There are 5 ways to turn a row about zero (a turn may also mirror it). The second row of each pair is the first, turned, with some noise. The first 50 pairs use one turn. New pairs use 3 turns, one after the other, and a turn may come again.
Some pairs, each with its turns in order after it:
[ -2  12  14  -3  12 -10  -6  -8  29]
[ -3  -9   4  16  28  -8   7 -12   0] => Z_733

[ 14  -1 -12   4 -25  -4 -21   3   2]
[-14  -7 -12  -4   1  19 -19  14 -16] => Z_335

[-34  19  32 -24 -14 -16  -9  13  27]
[ 11  34 -40  27   2  -7  22  11 -12] => Z_190

[-14  -9  13   3  -3   0  -6  23  20]
[ -2 -20 -25  20   1   1  -1  -5   1] => Z_733

[  6 -11  11  23  11 -10  11 -21 -22]
[  6   7 -12   3   0  27  31 -16  -7] => Z_533

[ 27  20 -52  25  28  -7  10  28  14]
[-42   3 -24   0  25 -56  -8   5  -9] => Z_335

[ 30  14  20  30  -1   7 -24 -21   6]
[ 14  18   6 -11  14  21 -37 -19  20] => Z_785

[ 25  -5   5 -11 -14   0 -33 -37  19]
[-10   2   5  20  41  -5 -11 -34  14] => Z_533

[  7  15   5 -12 -10  -5  -8  44   8]
[ -2  14  16 -25  11 -22 -15  30  -2] => Z_533

[ -4 -29  47  -9 -51 -14  11   3   8]
[-10  -3 -27  44   3  31  -7  36 -31] => Z_190

[  3  -6  24 -45  39 -16 -13   0   7]
[ 34  21  -6   2  12 -32 -19 -25 -31] => Z_533

[ 28  -8   4  24  10   0  -5  43 -11]
[  6 -30  25 -16  18 -19  14  26 -18] => Z_190

[-18 -18  -9  29   7  27  -7 -39   4]
[-23  12  42   4 -10  21 -22  19  16] => Z_785

[ 18  22   6  42 -24  34 -23   3 -12]
[ -5  -7 -13   3  46  26   3  39   3] => Z_335

[-26   8 -21   2 -29 -14   4 -18 -17]
[-27   7  10 -15  -4 -29 -14  11 -21] => Z_785

[-25 -21   4 -23  39 -19 -38 -53   3]
[-38  18  -8 -22  69   6   0  29   9] => Z_733

[-44 -15   7 -30  -7 -10 -18 -25   9]
[-40  -5 -28 -16  27 -10  19  14 -17] => Z_733

[-11 -15   5  -3 -56  22  19 -16  -8]
[-24   7 -11 -18 -38 -27  -7 -10 -36] => Z_733

[ -4  -2 -23 -30  22   2  -3  -2 -16]
[-19  18  -9   3 -12  -2  -6 -28  20] => Z_335

[ 38  35  11  10  31 -16  -8  17  16]
[-35  24 -13 -17  22 -12  -6   1 -40] => Z_533

[ 17  -7 -15   3  18 -24  11  12 -55]
[ 15  36  12  -6 -25  17  12  30  34] => Z_733

[  9 -11  16 -18   6  13  -7   8  34]
[  3  -6 -17  33  -9  13   3 -14  16] => Z_785

[  9  -1   4  -7   2 -21   7 -22   7]
[  7  11   2  12 -16  -3   7  -5 -23] => Z_335

[ -6  23   9 -24 -11  -7  43 -36   4]
[-15 -44  -2  -9 -10 -36 -23   1  21] => Z_785

[ -2 -21 -24   0   1   4   2  16 -13]
[ 10  -7   5   7  -8 -17  22  15   9] => Z_533

[ -7 -11 -15  -9  -6 -26  23  -5  -7]
[-15  -6 -13  -8   0 -22   6  25  -1] => Z_785

[-12  -8   9 -13  -1  19  25  -3  -9]
[-18  15  -4   0 -15  16   4  -9 -19] => Z_733

[-20 -10 -11  23   1  11   4  11 -10]
[-10   1   5  -8   0 -12 -10  22  22] => Z_190

[ 16 -19 -27  11 -34 -16 -12  14  -5]
[  0 -46  -2   5 -28  -2   1  15   1] => Z_190

[ 20 -28  32 -25   0 -19  43  -4   2]
[-36  -6 -10  15  32  35   7  -7 -35] => Z_190

[  2   4 -14  -4 -38   5 -12   5 -14]
[ -6 -18  -2 -22 -30 -18   0   6  -1] => Z_733

[24  4  3 15  9  5 23 17 11]
[ -7 -12   3 -21  20 -10  -8   4 -27] => Z_190

[-14   2  16 -37  24 -29   1  11  14]
[ 16 -11  14  17 -21 -23 -17 -38   0] => Z_335

[ -4 -18 -18 -25   8  27  34  -3  -3]
[  6 -31   7  14 -29  -1  10  32  -3] => Z_785

[-52 -28  25  19  26 -28  -4 -17  53]
[-63  16  10  27  21   4  29  -9  51] => Z_785

[  8 -37  -6  22 -17   8  33  38 -22]
[ 21  26 -30  11 -54  12 -17   0   5] => Z_733

[-11   5  18 -27  34  -5  13 -36  22]
[-26  20  10   4  48  10  15 -17 -10] => Z_733

[-20  12 -20  28  -5   7  -3  -3  12]
[ -2  13  -2 -26  32  -6  -8   6 -11] => Z_335

[  8   8 -31   1 -34   5 -17 -21  18]
[ 16 -15 -11   0 -43  -4 -27 -15   2] => Z_190

[ 30 -23 -12   5  19  19 -16   7   0]
[24 10 -2 12  2 39 -2 20 -2] => Z_785

[  6  -3  -1  16 -24   3  29 -17   5]
[ -8  -8 -16 -12  -4  22 -31   7 -11] => Z_190

[ -6 -14   9  27   8  14  -3  -4 -26]
[  9  18 -17  14  -2  20  25  12   9] => Z_533

[ -5   0 -15  16  15  14  23 -42  -2]
[-3 44  3 -9  6 -2 36 -3 -6] => Z_335

[-10  -7   7  10  24  -1 -21   6  -4]
[ 10   1  13   9  18 -14  10   4  19] => Z_190

[ 23   1  12  11  15  14   7   8 -22]
[ -6  -5 -10  23   4  -7  14  18  22] => Z_335

[ -2  -1   9  47   2  16  19 -19  -1]
[-19   1 -10  17  -9  47  15   3  -5] => Z_533

[ 23  12  28 -13  -4 -10  25  -5  13]
[ -8  19  29 -14  -2  13 -13 -23 -23] => Z_533

[-25  54 -15  27 -52  -2   9 -29  -6]
[-13  15  32 -21  -4 -59 -47 -18 -14] => Z_785

[ 12 -26 -39  16  13 -20  22   0   9]
[-11 -35  10  11  -8  -9  40   1 -22] => Z_533

[  3  -3  15  -8  -9 -11  -1  -9  26]
[  9  -8  22   7 -11   3  -4   0 -24] => Z_335

New pairs, each followed by its turns in order:
[  1   0  23 -36 -19  31   3  14  13]
[ -2  38  -3  20 -25  25 -11  -6 -17] => Z_785 Z_190 Z_785

[-11  11   6 -10 -27 -33  27  -6  -9]
[ 26 -19  -3 -14  -4  26 -24 -20 -14] => Z_190 Z_190 Z_335

[-32 -11 -27 -17 -47 -13  16   8   6]
[ -7 -10  43 -39 -16  -4  24  13 -18] => Z_785 Z_733 Z_533

[-11  27  -2  -9 -45 -29 -12  -7  -2]
[  7   3  13   3  22   1 -50  -2 -29] => Z_785 Z_335 Z_785

[-38 -14   6 -43 -20  -1  20  23   3]
[ 39   0  -3  14  41  17 -30 -11  -1] => Z_335 Z_533 Z_190

[-42   7   9   3 -17 -12 -29  17  12]
[ 19  -6   8   0  38  32 -23   8  -5] => Z_335 Z_190 Z_190

[-18  18 -32   0  13 -20  16  10  16]
[-33 -30   9 -12 -15  21   1  -7 -11] => Z_733 Z_190 Z_785

[ 19 -30   9  -5 -26  27  15 -17   3]
[ 28  28 -10   2   1  23 -23 -18  22] => Z_733 Z_785 Z_335

[ -2  -7  45   9 -11  23  15 -54 -18]
[ 31  16  -5  41 -20  36 -18   5  34] => Z_533 Z_733 Z_335

[ 10 -29   6  20 -27 -47  29  -8   3]
[  4  14 -20  37 -55   3  -5  14   6] => Z_533 Z_785 Z_785

[  4  10 -15 -27   6 -26 -10 -19 -24]
[ 20 -21 -15   9  10 -22   4  33  -8] => Z_533 Z_785 Z_533

[ -6  -6 -15  -2 -23   4   2   5  33]
[-5 -6 23  7 23 -4 28  3  9] => Z_785 Z_785 Z_733

[ 30  13 -29 -11 -24 -65 -10   4 -25]
[ 20 -24  51   2 -30  25 -20 -39 -26] => Z_785 Z_190 Z_533

[ 48 -19 -35  23 -30   9  52 -47 -42]
[ 13  -7 -33   5  15 -48 -69 -61  -2] => Z_733 Z_533 Z_533

[-19 -22 -14   0  -4   9 -30 -21  16]
[  3  13 -27  -9  26 -14  -2  26   1] => Z_733 Z_533 Z_785

[-27  10 -13  13 -17  -9 -28  45  24]
[-40  41 -23  19   9  17   4 -18  -4] => Z_533 Z_335 Z_785

[ 15 -18   5 -25   7  33 -30  12 -23]
[ -2  16 -32  17 -11   2  -9 -47 -10] => Z_190 Z_785 Z_190

[  2  -4  13  58   6 -16   8  19   5]
[ 27   4  24 -26  -2 -16  16 -32 -24] => Z_733 Z_785 Z_190

[ -7  -3  36 -42  -2  16  -6  -7  -3]
[  1 -18 -13   7  23  -6 -45  10  -9] => Z_785 Z_533 Z_190

[-14  17  10   1   1 -15   7 -29   1]
[  8  26  -6 -14   4  26  -4  -8   5] => Z_190 Z_785 Z_785

[-27   2 -15  51   4   0 -17  -2 -23]
[  0  36 -12  37 -26  -7 -19 -10  18] => Z_733 Z_733 Z_785

[-15  -2  -5  12  -2  42  17   9  23]
[ -7  24   3  16   5 -41 -15 -15  -5] => Z_335 Z_335 Z_733

[ -5 -26  -9  28  38 -21  35  32 -13]
[-35   2  30   3 -10 -35  39 -30 -10] => Z_733 Z_533 Z_785

[ 16  26  17  10 -43   7   7 -14  -9]
[-28  10  23  -5  10  29 -12 -30  11] => Z_733 Z_533 Z_733

[  8  19 -26 -10  -9  17   6  -8  28]
[ -5 -22  32  -6  16  18  17 -14  -4] => Z_785 Z_785 Z_733

[ 19  11 -12  14 -18  -7  15  -3  22]
[-10   1  30   7   4   5 -31 -11   1] => Z_733 Z_190 Z_190

[  6 -17 -14   1  21  14  -5  25  22]
[  4 -38   0   4  -9 -20  21  -8  -4] => Z_533 Z_335 Z_190

[  6  10 -46   8 -32  10  12 -41 -51]
[ 40  40  20 -28 -29  15  -3 -46  19] => Z_533 Z_335 Z_533

[-46 -31  -4  32  -8   9  -2   0  13]
[-25 -11 -11   6  21   1   3  42  36] => Z_190 Z_335 Z_733

[ -3 -16 -20 -14   7   2  33   8 -20]
[-36  26   3   0 -15 -17   3   5  -9] => Z_733 Z_733 Z_733

[ 16 -11  49 -21 -20  24 -11  39 -32]
[-12 -21  10  36 -37  47  23  -8  20] => Z_190 Z_190 Z_733

[ -8  -8  -8  -1  19   3   4 -26 -28]
[-25 -12 -21 -12   8  -1   8  17 -14] => Z_335 Z_533 Z_733

[  3  14  14 -30  -7 -41  13 -31   7]
[-24 -20  12  19 -17 -32  31   8  22] => Z_335 Z_733 Z_733

[ 14  -2  -9  -1 -15 -13 -11 -48  10]
[ 23  32  -3 -22   1  18   8   8 -28] => Z_533 Z_335 Z_190

[-31  -5  33  -2  24   0  12  20  -6]
[ 12   3  35   6  26   8 -29  -4  11] => Z_533 Z_733 Z_533

[ 18  -4  20   7  32 -34   9  34 -10]
[ 17 -40  16 -16  17   9  34  -1 -11] => Z_533 Z_733 Z_335

[-34  -4  -7  11 -12  -7  -5 -23 -12]
[-13  11  12   9  19 -34   0  -6  12] => Z_785 Z_533 Z_533

[ -4   5  -1 -25  42  28   3  17 -28]
[ 25  11  31  -1  26 -28 -21   4 -25] => Z_335 Z_785 Z_335

[  0  -1 -18   8   6   6  12  -5 -12]
[ -8 -12  10   4  10  -7  18  -1  -3] => Z_733 Z_533 Z_733

[ -4  -5  14   3  11 -10  -5   6   8]
[-14  -1   4  13  15  -5  10   6  -1] => Z_190 Z_733 Z_335

[-22  14  37 -10  10   0  41   3  22]
[-23  10   7  24 -29  29 -13 -33  -2] => Z_190 Z_733 Z_733

[-20  28  36  24 -30  18  -7   9  15]
[  7  24  49 -16  -3  10  -5   2  35] => Z_190 Z_785 Z_733

[ 28  11   1  20  -8  36 -24  15 -11]
[-11  -4  35 -24  21  11  -7  30 -13] => Z_190 Z_190 Z_190

[ 11 -13  15  12 -12 -35 -14  -1 -15]
[  5   5  -8 -10 -21  11 -30  -4 -29] => Z_785 Z_533 Z_335

[ 17  17   3   3   0 -12  22   8  34]
[ -3 -14   8  16  -4  42 -15   7   0] => Z_733 Z_190 Z_785

[ -7  28 -30 -26 -19 -45   0 -13 -34]
[-17 -48   3  -7 -49 -14  15  13  -2] => Z_190 Z_335 Z_785

[-36 -11   8 -34 -15 -19   4 -26   4]
[ -1 -25 -33  17   2   7 -31 -21 -20] => Z_785 Z_335 Z_785

[-22 -24  43 -17  11  16   1   6   2]
[-29  36   3   6  -1  20   2  -7 -33] => Z_785 Z_335 Z_190

[ 30 -28  13  26   2 -40  26   6  33]
[ -9  30 -31  -3 -51  -3 -17 -29 -22] => Z_785 Z_190 Z_335

[-27  17 -17  26  -3 -14   5  24  19]
[-15   2 -19 -32   5 -22   9  29   0] => Z_190 Z_335 Z_733

[-14 -39  17  17  23  20  29 -21 -48]
[ 10  39  -2 -60  -4  34   8   1  -4] => Z_785 Z_733 Z_335

[ 17 -17  20  10  11  -1  15 -30   3]
[ -3  25  -8  10  13 -17 -32  -1   7] => Z_533 Z_190 Z_533

[ 19 -36   0  -3  38  20  28 -20   1]
[ 28  -8  13  10   8  -9   9  18 -53] => Z_335 Z_190 Z_785

[ 15  30 -23  17  15  -7  38 -26  -7]
[-29  25 -19 -35 -26 -15  21 -10 -16] => Z_335 Z_533 Z_733

[  1 -22  26 -15  12  19   6   2 -30]
[ -4  19 -16 -14  -6 -30  10   6  28] => Z_533 Z_335 Z_335

